There are 8 hidden switches. A switch that is on adds its own fixed numbers to the row, and there is some noise. The rows also spread widely along 10 directions, which tell nothing about the answers.
Known rows, each followed by its switches (1 for on, 0 for off):
-7	-7	-20	1	-6	-6	-4	-7	10	-14	-25	-14	-15	21	5	13	-18	10	9	-4	14	-23	-14	16	14	-2	5	-6	-13	-23	6	30	6	9	-27	-15	0	-16 -> 0 0 1 0 0 0 0 1
-5	-23	-39	-15	17	17	-21	-16	-7	-35	-24	-41	-15	-20	18	-2	-23	15	7	-32	23	3	-5	-42	23	-14	-2	3	30	-22	12	14	10	-15	5	24	17	19 -> 0 1 1 1 1 0 0 1
-30	7	-3	13	4	32	-23	-5	7	-20	-8	-25	8	21	-20	25	-26	-1	2	16	13	-22	-30	17	42	-10	9	-20	10	-9	-13	2	-28	6	-9	-19	20	-5 -> 0 0 1 1 1 0 0 0
-58	11	9	7	-16	18	-24	-47	29	-12	-16	-11	14	21	-34	25	-17	15	-6	-18	5	-40	-46	-1	40	-13	17	-8	-23	-22	5	42	-15	4	-28	-43	41	-11 -> 0 1 1 1 0 1 1 0
-2	-33	-21	2	4	3	-29	36	-8	-13	-21	-22	-19	18	24	-6	-22	-6	11	-21	12	-25	7	8	-3	0	-3	-19	13	-33	-11	7	-20	30	-15	12	-13	-13 -> 0 1 0 1 0 0 0 0
-45	-2	-1	8	13	29	-26	27	-9	-21	7	-24	33	-12	18	6	-6	0	-26	-70	0	12	0	-52	6	-17	13	-9	10	-35	25	2	-19	9	11	7	18	34 -> 1 0 1 1 1 0 0 0
-2	-35	-19	-36	20	-3	-56	-40	30	-42	-19	-35	-14	4	0	0	-33	14	39	21	21	-33	-38	13	14	-6	18	-14	14	-15	6	39	-23	-33	-23	13	24	4 -> 0 1 1 0 1 1 1 0
-11	-14	-13	27	-15	29	-4	26	-5	-22	-10	-13	-1	7	32	7	-28	-4	3	-4	20	-11	-1	23	41	-11	-6	-18	29	-11	-11	-2	9	5	-12	11	10	-12 -> 0 1 1 1 0 0 0 1
-4	-6	-25	2	29	34	-26	39	-4	-30	-15	-47	6	34	13	13	9	14	-1	-27	23	13	-3	-13	-4	-27	-9	-19	34	-55	8	7	-32	32	-12	0	8	5 -> 0 0 1 1 1 1 1 1
-9	-22	-10	-13	-4	34	-41	-9	17	-25	-11	-40	0	8	-1	19	-18	26	13	-15	32	-20	-10	-3	-2	-2	-7	17	29	-37	11	9	-18	11	-20	-6	30	-31 -> 0 1 1 1 0 0 0 1
-8	-16	-11	2	17	34	-28	19	-7	-14	-20	-59	3	15	-7	-13	-27	0	-4	-7	15	6	7	-8	22	-18	-4	-1	14	-8	-32	-18	-26	39	11	5	23	0 -> 0 0 1 1 0 0 0 1
13	2	-27	16	6	16	7	22	-2	-21	-12	-18	-12	37	11	33	11	8	25	27	33	-23	-16	43	3	-14	-12	-18	36	-33	1	16	-19	9	-33	-11	-12	-32 -> 0 1 0 0 0 1 0 0
-10	1	-14	20	7	63	7	13	-11	-9	-32	-16	-6	4	-4	9	-9	-12	-20	-8	-9	-23	12	-18	41	-4	-5	-5	27	-19	-4	-7	-15	16	-6	0	2	-12 -> 0 0 0 0 1 1 1 0
-8	-2	-23	0	9	-4	-11	-13	15	-33	-6	-23	-2	7	20	21	-10	10	15	11	22	-6	-35	11	23	-15	12	-15	17	-13	17	32	8	-27	-24	-2	10	3 -> 0 0 0 1 1 1 0 1
-41	6	9	18	-15	11	-5	27	9	-20	23	0	39	-4	35	21	-3	6	-19	-51	8	2	-10	-11	-2	-6	14	3	-1	-26	40	26	8	-6	-26	-7	19	3 -> 0 1 1 1 0 0 0 0
-35	2	9	2	6	-3	-18	-2	36	-19	-5	-5	19	37	-5	14	-15	-6	14	16	0	-25	-39	34	14	-17	18	-27	-15	-8	8	52	-24	3	-48	-31	17	-14 -> 0 1 1 1 0 1 0 0
2	-19	-25	-8	33	-14	-24	21	-18	-23	-8	-56	-5	6	5	-14	-10	-2	7	-19	19	14	1	-14	-10	-25	5	-18	2	-19	-19	-5	-24	19	20	17	0	37 -> 0 0 1 0 0 0 0 0
-3	-25	-38	-12	30	-14	-9	-12	-3	-24	-31	-29	-16	-9	22	-17	-15	0	17	-20	9	-4	-11	-20	14	-24	8	-21	12	-10	2	39	-1	-11	0	22	0	23 -> 1 1 0 1 0 1 0 0
-37	-2	-2	15	-14	5	-10	-14	6	-39	21	-11	24	-29	32	16	-36	1	1	-15	19	1	-34	0	54	-13	20	-12	11	8	13	15	28	-51	-1	11	34	27 -> 0 1 1 1 1 0 0 0
-21	-22	-11	-2	3	42	-26	4	18	-33	-9	15	0	-15	29	15	-31	-13	6	-3	0	-39	-8	-4	33	11	17	-11	32	-14	28	25	-11	-37	-31	19	12	-16 -> 0 1 1 1 1 0 1 0
-21	-10	4	-9	24	20	-31	16	13	-22	3	-33	22	8	-1	-2	-18	-5	4	-4	8	-4	-12	-4	-1	-17	15	-11	9	-10	1	14	-40	8	-12	-1	18	8 -> 0 1 1 1 0 0 0 0
0	-26	-24	-5	-11	23	-9	-28	5	-17	-36	-41	-13	-14	24	-12	-23	20	-3	-30	10	-7	6	-21	28	-6	0	18	11	-17	6	17	25	-3	3	15	25	-5 -> 1 0 0 0 0 1 1 1
-2	-3	-7	-20	29	38	-25	-18	35	-21	-13	-23	10	20	-14	23	-5	9	23	29	9	-25	-26	9	-4	-7	17	4	18	-11	24	35	-55	-9	-30	-17	14	-24 -> 1 0 0 1 0 0 1 0
-36	0	15	-11	16	44	-42	-14	34	-16	-11	-49	33	29	-27	6	-24	15	1	0	-2	-5	-27	1	19	-19	15	5	-10	-10	7	21	-45	15	-12	-31	47	-6 -> 1 0 1 1 1 0 1 0

New rows, each followed by its switches (1 for on, 0 for off):
-9	-23	-22	0	7	9	-14	-21	-13	-17	-29	-58	-12	-7	-7	-17	-29	9	3	-15	22	-3	-7	-19	37	-24	-6	-2	7	-7	-31	-2	6	14	18	14	28	17 -> 0 1 1 0 0 1 0 0
17	-27	-30	-26	31	-7	-13	7	1	-36	4	-35	-3	-26	43	-12	-7	7	16	-21	19	9	0	-26	-22	-9	14	7	20	-13	29	30	-6	-35	-4	38	-2	27 -> 0 1 0 0 0 0 1 0
-14	-18	-39	-11	1	-31	-11	-35	0	-38	-14	-20	-11	-21	28	8	-8	23	16	-45	34	-7	-32	-21	17	-26	11	-19	10	-28	23	45	31	-36	-4	13	15	31 -> 1 1 1 0 0 1 0 1
-21	-35	-7	-3	-7	14	-52	40	6	-14	-20	-30	4	21	29	-13	-25	9	-2	-59	6	-13	12	-3	-6	-6	2	-17	-3	-50	-1	11	-21	40	-5	6	15	-4 -> 1 0 1 1 0 0 1 1
14	-14	-28	3	-1	26	-15	2	6	-30	-4	-39	-8	9	13	31	-5	28	21	7	42	-14	-7	20	3	-2	-7	14	30	-28	10	0	-6	-4	-14	5	17	-20 -> 0 0 1 0 0 0 1 0
-32	-4	7	-8	13	-20	-24	16	19	-12	-10	-17	18	30	7	-1	-8	-1	-11	-34	-12	-7	-18	-7	-16	-9	18	-18	-36	-37	25	47	-17	21	-34	-21	4	7 -> 0 0 1 0 1 1 0 0
-5	-13	-14	-12	-1	26	-24	-22	10	-25	-7	-35	-3	-14	8	13	-18	21	1	-15	13	-17	-10	-17	8	8	11	26	9	-19	24	15	0	-21	-10	3	20	-7 -> 0 0 0 0 1 0 1 0
-11	-12	-23	-3	29	10	-27	6	-15	-27	-19	-33	-11	12	-6	-3	-9	-6	11	-10	11	-15	-19	-9	19	-25	4	-40	25	-29	-15	13	-39	1	7	11	-3	30 -> 0 1 0 0 1 1 1 0
-30	3	-13	27	-17	-15	-12	10	-1	-19	-3	-6	-1	24	16	28	-11	2	2	-20	15	-24	-32	25	32	-11	8	-37	-7	-31	3	24	7	3	-24	-17	1	-1 -> 0 0 0 1 1 1 0 0
-22	13	-15	-4	39	34	1	-27	17	-17	-30	-15	8	11	-29	17	-1	-6	4	16	3	-16	-25	-17	30	-26	13	-19	16	0	9	31	-37	-1	-16	-17	15	0 -> 1 0 1 1 0 1 0 0
-31	16	0	15	7	53	-5	-16	-1	-9	-23	-19	5	17	-38	20	-2	-6	-17	-1	2	-31	-16	-13	40	-12	7	-16	15	-16	-14	3	-40	17	-3	-23	14	-3 -> 0 0 0 0 0 1 1 1
-24	3	-2	0	16	38	-1	3	23	-21	-16	-8	15	7	11	3	-21	-1	-6	-7	-11	-10	-10	-14	22	-8	15	2	4	-6	30	42	-10	-9	-34	-11	17	-7 -> 0 1 1 1 1 0 1 0
-54	-14	13	8	-18	-1	-34	23	7	-21	0	2	30	-3	33	-1	-19	-6	-28	-71	-11	-13	-7	-17	14	-5	19	-29	-12	-41	24	25	2	0	-10	3	17	21 -> 1 0 1 0 1 1 0 1
12	-30	-12	-10	7	21	-20	11	15	-30	14	-37	10	-27	47	-2	-24	5	10	7	18	9	8	1	2	6	11	27	30	7	16	-1	6	-28	-7	36	20	-6 -> 0 0 0 1 0 0 0 0
7	-6	-23	-8	31	9	10	-6	-3	-27	-2	-31	6	-29	20	-1	-3	-6	-1	3	11	13	-4	-27	12	-15	16	5	24	10	15	13	2	-31	4	31	7	25 -> 0 0 0 0 0 1 0 0
11	-16	-29	17	0	15	-1	4	-12	-30	0	-51	-7	-18	35	-4	-29	5	10	8	30	14	-6	11	49	-18	1	-1	25	19	-24	-16	21	-19	22	29	20	22 -> 0 0 0 1 0 0 1 0
-11	17	-31	17	12	15	19	-16	-10	-3	-48	-44	-19	41	-24	6	-11	18	2	-8	8	-6	-22	-10	37	-29	-13	-9	-12	-20	-12	32	-1	41	-12	-44	-2	-7 -> 0 1 0 1 1 0 0 1
-15	-25	-12	-6	-7	24	-21	13	13	-26	-21	5	-1	1	31	8	-9	4	-4	-39	3	-32	6	-14	-1	4	4	-4	21	-46	34	34	-2	-3	-37	12	7	-19 -> 0 1 1 0 0 1 1 1
-17	-17	-30	-2	20	5	-30	5	-27	-30	-14	-43	-8	-3	-4	0	-3	4	4	-39	32	-5	-13	-27	14	-28	-3	-36	37	-40	-24	-9	-26	12	25	20	9	38 -> 0 1 1 0 0 1 0 1
-4	-26	-30	5	4	-5	-28	29	-4	-35	-7	-24	-11	4	51	1	-15	1	5	-28	18	-2	-9	6	17	-13	5	-30	23	-35	6	16	8	-9	-7	26	0	19 -> 0 0 0 1 1 1 1 1
-39	-17	-5	11	-11	-13	-36	11	-2	-30	9	9	4	-5	24	12	-29	-12	-1	-37	4	-35	-27	9	30	2	28	-45	-9	-27	6	15	-4	-25	-7	11	3	33 -> 0 0 1 0 1 0 1 0
-7	-23	-22	3	9	24	-18	15	-8	-17	-37	-13	-17	15	10	-6	-33	-9	17	1	5	-34	0	11	34	-6	-1	-35	22	-22	-13	11	-18	7	-9	9	-5	-8 -> 1 1 1 0 1 0 0 0
-33	-12	1	3	0	15	-34	-13	11	-23	-7	-39	16	5	-5	-4	-28	4	1	-13	11	-10	-25	0	40	-25	14	-16	0	-4	-17	16	-15	4	0	-1	38	17 -> 0 1 1 1 0 1 1 0
-12	-4	-15	10	14	32	-2	10	-2	-31	5	-49	25	-18	32	-2	-22	8	-3	-13	16	35	-7	-18	37	-26	6	9	24	11	9	-3	16	-19	15	18	34	24 -> 1 0 1 1 1 0 0 0
-47	14	3	35	-27	27	-12	-11	0	-20	11	-15	18	0	-6	36	-18	7	-12	-23	24	-21	-36	9	56	-12	12	-16	-1	-11	-12	-4	0	-4	3	-21	34	10 -> 0 0 1 1 0 0 1 0
-8	-2	-25	1	20	56	-4	-23	-8	-6	-51	-13	-30	5	-33	15	-20	-11	-4	10	-6	-50	-1	-24	39	6	3	-10	19	-18	-8	7	-37	8	-6	-9	-10	-18 -> 0 0 0 0 1 0 1 0
-48	-32	7	-15	-2	-8	-60	-15	13	-31	9	-34	25	-26	21	-14	-46	6	1	-50	5	-4	-25	-25	23	-10	26	-11	-8	-9	7	20	-5	-25	12	16	42	38 -> 1 1 1 1 1 0 0 0
-19	-5	-12	-7	42	3	-13	16	-12	-15	-20	-1	-5	4	-10	-7	-16	-36	-6	-4	-18	-26	-8	-22	10	-5	25	-47	1	-13	-6	19	-51	-1	-2	9	-28	34 -> 0 0 0 0 1 0 0 0
6	-22	-23	-31	35	8	-27	-21	12	-31	-15	-40	-2	-7	5	-5	-23	10	28	11	12	-8	-20	-10	-1	-12	12	-1	23	-8	15	29	-27	-28	-5	13	8	11 -> 1 1 0 0 1 0 0 0
-10	-2	-32	3	9	-29	0	-25	-5	-30	-6	-45	-9	-5	13	7	-22	20	13	-11	26	8	-32	-2	29	-21	8	-11	-15	-5	2	23	30	-22	5	-1	14	34 -> 0 0 1 0 1 0 0 0
-17	5	-15	19	-18	15	23	-5	8	-17	-12	-18	11	-2	31	13	-3	23	-16	-39	13	2	-4	-13	23	-15	-4	20	-5	-20	33	36	39	-3	-27	-9	26	-9 -> 0 1 1 0 0 1 1 0
-26	20	-20	22	12	0	28	13	-24	-6	-16	-13	1	4	7	0	7	-6	-29	-59	-4	2	-4	-41	16	-21	12	-22	-19	-22	9	29	2	13	4	-12	-15	40 -> 0 0 0 0 0 0 1 1
-20	-29	-1	-11	0	16	-33	29	14	-31	-2	16	7	-16	39	8	-29	-18	-6	-20	-7	-29	6	-7	0	21	22	-17	19	-28	33	18	-13	-24	-29	27	-4	-3 -> 0 0 1 0 1 0 0 1
-5	-8	-10	-10	34	13	-16	39	16	-28	-2	0	16	17	20	11	11	-13	-2	-13	-1	-12	0	-6	-25	-7	17	-22	15	-35	35	33	-41	0	-36	11	-11	2 -> 0 0 1 0 0 1 1 0
-12	13	-1	21	8	24	11	21	-2	-12	3	-57	29	21	3	6	5	16	-14	-11	16	28	-3	0	10	-29	-9	13	2	-12	-2	-2	-1	32	-5	-15	28	1 -> 0 0 1 0 0 1 0 0
-3	-29	-13	-8	-4	20	-18	3	7	-24	-21	-27	-4	-6	28	-12	-40	5	2	-10	5	-10	5	-4	22	0	2	7	12	-13	7	16	12	-8	-15	15	16	-8 -> 0 1 1 0 1 0 0 1
-28	-5	-24	-14	28	6	-13	-1	4	-25	-19	1	3	-13	23	9	5	-4	-12	-52	-8	-10	-12	-55	2	-11	20	-24	17	-38	46	45	-10	-21	-16	11	-7	21 -> 1 0 0 1 1 1 0 1
-5	2	-16	17	-7	12	-11	-3	4	-24	5	-65	7	25	3	26	4	39	17	3	47	12	-33	25	11	-27	-14	10	21	-23	-4	3	-1	15	-9	-20	32	-16 -> 0 1 0 1 0 1 0 0
1	-31	-32	-3	10	-13	-61	21	-6	-47	5	-63	-6	21	28	11	-17	20	30	-7	52	7	-31	29	10	-26	-5	-36	36	-40	-20	-10	-13	3	8	22	19	22 -> 0 0 1 1 1 1 0 1
-28	-33	-16	10	-10	-4	-36	16	-13	-22	-5	-3	-12	-18	32	-2	-25	-19	-6	-42	7	-32	-4	-7	30	0	17	-41	12	-23	-13	1	-3	-9	6	34	2	25 -> 0 0 0 1 0 1 1 0
16	-17	-53	-9	29	-13	-18	4	-15	-38	-13	-54	-22	8	16	12	-1	25	33	-9	51	7	-20	-5	-7	-27	-9	-12	31	-32	-1	13	-7	4	2	14	1	16 -> 0 1 1 1 0 0 0 0
-11	-21	-16	-15	18	40	-12	-7	17	-17	-40	8	-15	-9	10	5	-17	-11	-5	-11	-17	-38	8	-37	12	10	9	5	25	-22	34	39	-11	-12	-38	14	-3	-27 -> 0 1 0 1 1 1 0 0
-36	-22	-4	-21	21	7	-67	3	1	-36	19	-37	23	-18	2	9	-18	4	-3	-37	18	-3	-22	-35	-3	-9	24	-15	16	-29	8	-5	-40	-14	13	18	24	40 -> 0 0 1 1 1 0 0 0
-20	-15	-25	17	-31	-16	-32	-18	-5	-21	-9	-67	-5	14	13	15	-27	44	12	-41	48	3	-32	19	34	-23	-10	-5	-7	-27	-20	1	30	20	15	-15	41	6 -> 1 0 1 1 0 0 0 1
-8	5	-24	-4	55	14	0	32	-3	-14	-30	3	-8	24	1	-3	-3	-34	-5	-2	-21	-16	-5	-20	3	-15	20	-45	4	-18	12	39	-51	8	-21	0	-36	23 -> 0 0 0 1 1 0 1 0
-20	3	4	24	-21	16	1	12	0	-7	1	-39	21	15	12	7	-16	14	-8	-18	16	7	-10	18	23	-14	1	1	-5	-12	-8	2	5	16	2	-18	24	-3 -> 1 0 0 0 0 0 0 1
-23	-13	-18	-9	11	-16	-36	1	17	-34	-3	-3	-3	16	11	32	3	10	21	-22	23	-33	-35	5	-11	-10	12	-30	15	-49	24	43	-23	-7	-38	-5	2	-4 -> 0 1 1 1 0 1 0 0
-44	7	20	-4	2	47	-36	-20	19	-28	8	-31	43	8	-26	19	-19	16	-1	-7	12	-10	-35	-3	25	-15	14	-4	21	-19	12	11	-43	-12	-5	-24	44	2 -> 1 1 1 0 1 0 0 1
-6	9	-24	14	16	15	9	5	7	-7	-41	-18	-14	43	-14	15	-5	-4	7	18	4	-20	-14	18	27	-21	-4	-25	-5	-12	-11	29	-14	37	-31	-25	-3	-21 -> 0 0 1 1 0 1 0 0
-15	-3	-21	-9	39	15	-22	20	6	-27	-16	1	-2	27	-2	25	0	-9	17	0	8	-29	-19	-4	-9	-11	10	-36	24	-38	24	35	-50	1	-36	-8	-17	-5 -> 0 1 1 1 1 0 0 0
-45	-2	3	15	-19	-8	-22	-10	15	-11	-7	-1	7	14	2	20	-18	-4	-9	-24	4	-35	-28	11	27	-4	19	-28	-18	-23	1	32	-4	7	-25	-22	14	-6 -> 0 0 0 1 0 1 0 1
-6	17	-26	19	29	16	46	24	-18	2	-43	-6	-14	14	4	-6	-5	-26	-22	-15	-24	-3	13	-28	26	-13	5	-20	-13	-5	5	29	0	23	-14	-11	-33	12 -> 0 0 0 0 1 0 0 0
18	-22	-42	2	20	-2	-17	8	-8	-22	-31	-54	-31	28	6	-3	-9	10	31	14	31	-9	-13	21	13	-26	-15	-21	26	-20	-27	10	-13	25	-5	6	-3	-6 -> 0 1 0 1 0 1 0 0
-21	-11	-15	-2	16	-39	-10	-7	10	-36	12	-13	10	-22	44	-8	-26	-15	3	-10	3	10	-31	-3	28	-19	33	-27	-9	14	15	38	20	-48	-9	25	7	46 -> 0 0 0 1 1 1 0 0
-16	-28	-10	-21	8	26	-26	-13	16	-17	-31	-21	-2	-12	16	-17	-32	7	-1	-30	-14	-20	3	-30	10	4	12	12	-1	-16	25	34	-11	-13	-12	7	14	-5 -> 1 1 0 0 1 0 1 0
-2	-13	-41	-14	29	-16	-28	-9	-1	-30	-35	-31	-29	28	-5	9	-4	11	23	-15	19	-25	-26	-5	2	-18	3	-31	0	-45	6	37	-19	11	-17	-5	-8	14 -> 0 0 1 0 1 1 1 0
-7	8	-25	9	6	-19	-10	0	3	-27	-2	-73	9	41	12	12	2	44	15	-18	40	33	-40	15	5	-45	-15	-2	0	-32	-1	31	13	23	-11	-30	25	12 -> 0 1 0 1 1 1 0 1
-15	-23	-22	-19	36	5	-48	32	1	-42	2	-31	9	10	24	-3	-10	-1	13	-35	17	2	-16	-15	-11	-23	14	-36	28	-41	14	23	-43	-7	-7	19	1	38 -> 0 1 1 1 1 0 1 1
-43	3	4	14	3	7	-12	17	-17	-21	16	-41	36	-13	9	2	4	10	-30	-77	16	23	-5	-47	2	-28	5	-4	3	-33	7	0	-3	14	17	5	29	44 -> 0 1 1 0 0 1 0 0
-26	6	-19	25	-8	-22	1	7	-1	-35	14	-26	15	0	40	18	-12	12	1	-24	26	16	-35	11	40	-30	9	-22	-2	-11	13	21	37	-20	-6	2	22	32 -> 0 0 1 1 1 1 0 0
-53	-20	5	-17	11	0	-53	-5	16	-29	-14	-31	26	0	15	-23	-28	6	-10	-70	-7	1	-23	-39	18	-26	22	-26	-12	-32	15	43	-17	-3	1	3	36	43 -> 1 1 1 1 1 1 1 1
-2	-27	-14	-5	-6	9	-21	22	6	-14	-24	-20	-10	17	23	2	-7	11	2	-32	10	-20	11	-3	-17	2	-6	1	15	-50	16	24	-7	24	-32	2	-3	-30 -> 0 1 0 0 0 1 0 1
-25	-28	-7	0	15	30	-43	33	-19	-14	-27	-21	-7	9	-3	-18	-21	-21	-11	-40	-11	-29	10	-25	13	-6	3	-37	19	-42	-22	-5	-47	25	5	19	-6	17 -> 0 1 0 0 1 1 1 0
-37	38	4	10	27	29	8	-12	9	-21	2	-20	32	20	-33	27	6	3	-14	-2	0	-1	-40	-13	24	-26	22	-15	-7	-9	17	29	-36	-6	-13	-39	15	26 -> 0 0 1 0 1 0 1 0
-4	8	-37	-9	50	17	-4	-4	1	-38	-14	-27	1	6	3	19	9	3	7	-7	16	3	-25	-29	16	-32	11	-23	27	-22	22	29	-21	-15	-10	5	5	30 -> 0 0 1 1 1 1 1 0
-36	3	14	-2	17	51	-32	-10	17	-23	-5	-21	29	13	-23	11	-12	-6	-1	8	-5	-25	-30	2	30	-19	20	-24	24	-14	2	18	-57	-12	-9	-15	27	6 -> 1 1 0 0 1 1 1 0
